All rows are made from the same 4 directions, up to rounding. Whole rows:
In the rows, 128 means zero.
[[133 112 144 126 114 113 160 143 123 153 146 114 114 141 124 149 142]
 [148 139  83 133 110 117 130 141 125 135 129 144 132 139 133 145 130]
 [120 107 131 131 117 146 130 132 134 153 139 120 130 123 123 139 139]
 [134 125 137 126 122 113 147 137 123 137 136 122 119 138 127 138 134]
 [120 148  93 134 136 171  70 113 141 119 106 145 161 104 130 118 119]
 [134 134 144 123 129 115 141 134 123 133 131 120 122 136 126 138 132]]

The start of a row, then its end:
[155 183 112 121 134 114 110 137 121 124 109 135]
[144 137 131 152 126]
[107 107 127 133 138 141 118 110 134 104 125 135]
[125 115 131  92 115]
[125  68  96 141  99 100 181 135 124 124 159 142]
[ 93 146 136 108 127]
[114 118 136 130 138 140 118 116 132 115 124 129]
[129 117 128 108 121]
[124 124 174 120 137 116 148 129 123 132 133 109]
[116 132 123 131 133]
[131  92  64 144 104 104 154 129 125 104 142 161]
[106 141 143  99 116]
[129 126 190 117 119 145 142 149 129 197 144  83]
[134 129 108 187 162]
[120 111 124 132 117 156 119 130 137 156 135 121]
[138 118 122 141 139]
[128 162 111 127 147 145  84 114 132 102 102 142]
[150 114 132 114 114]
[ 93  85 186 127 147 132 146 108 131 111 137 110]
[107 116 124  88 122]
[130 143 141 123 133 134 119 130 128 136 123 120]
[136 126 124 140 132]
[130  99 146 127 122  84 183 134 116 116 148 124]
[ 91 150 132 115 127]
[164 156 116 122 112  85 159 155 113 142 134 129]
[119 158 131 166 138]
[130 133  86 135 126 133 110 121 131 108 119 151]
[135 124 136 111 116]
[101 151 230 110 176 157  98 106 133 123 108  89]
[141 102 113 119 128]
[111 115 137 130 142 132 123 111 131 101 124 132]
[123 119 131  94 115]
[123  93  87 141 115 113 147 123 127 103 139 152]
[109 134 139  95 116]
[114 120 141 129 135 151 113 119 135 132 125 122]
[136 114 124 121 128]
[144 171 151 117 129 147 105 143 129 171 119 106]
[155 125 116 182 148]
[119  95 114 136 118 125 144 125 130 122 140 135]
[114 129 132 110 125]
[134 141 109 130 124 140 110 130 131 135 122 134]
[142 124 128 138 130]
[142 139 105 129 121 114 132 135 124 125 127 138]
[127 137 132 134 127]
[132 124 149 123 136  87 162 128 116 102 133 127]
[102 144 133 111 120]
[131 122 116 131 122 121 136 131 126 126 132 133]
[123 133 131 126 127]
[134 134 108 130 134 103 135 123 122  92 122 146]
[117 136 138 103 112]
[135 132 137 125 123 122 138 137 125 144 133 120]
[126 134 125 146 136]
[144 158 111 125 145  82 135 121 115  70 112 152]
[115 144 143  98 104]
[148 154 108 126 122 115 127 140 123 132 123 135]
[134 139 131 148 130]
[ 93  92 182 127 144 152 129 110 136 127 134 107]
[121 109 120 103 128]
[131 129 136 125 136 100 147 125 120 103 128 132]
[112 138 133 111 119]
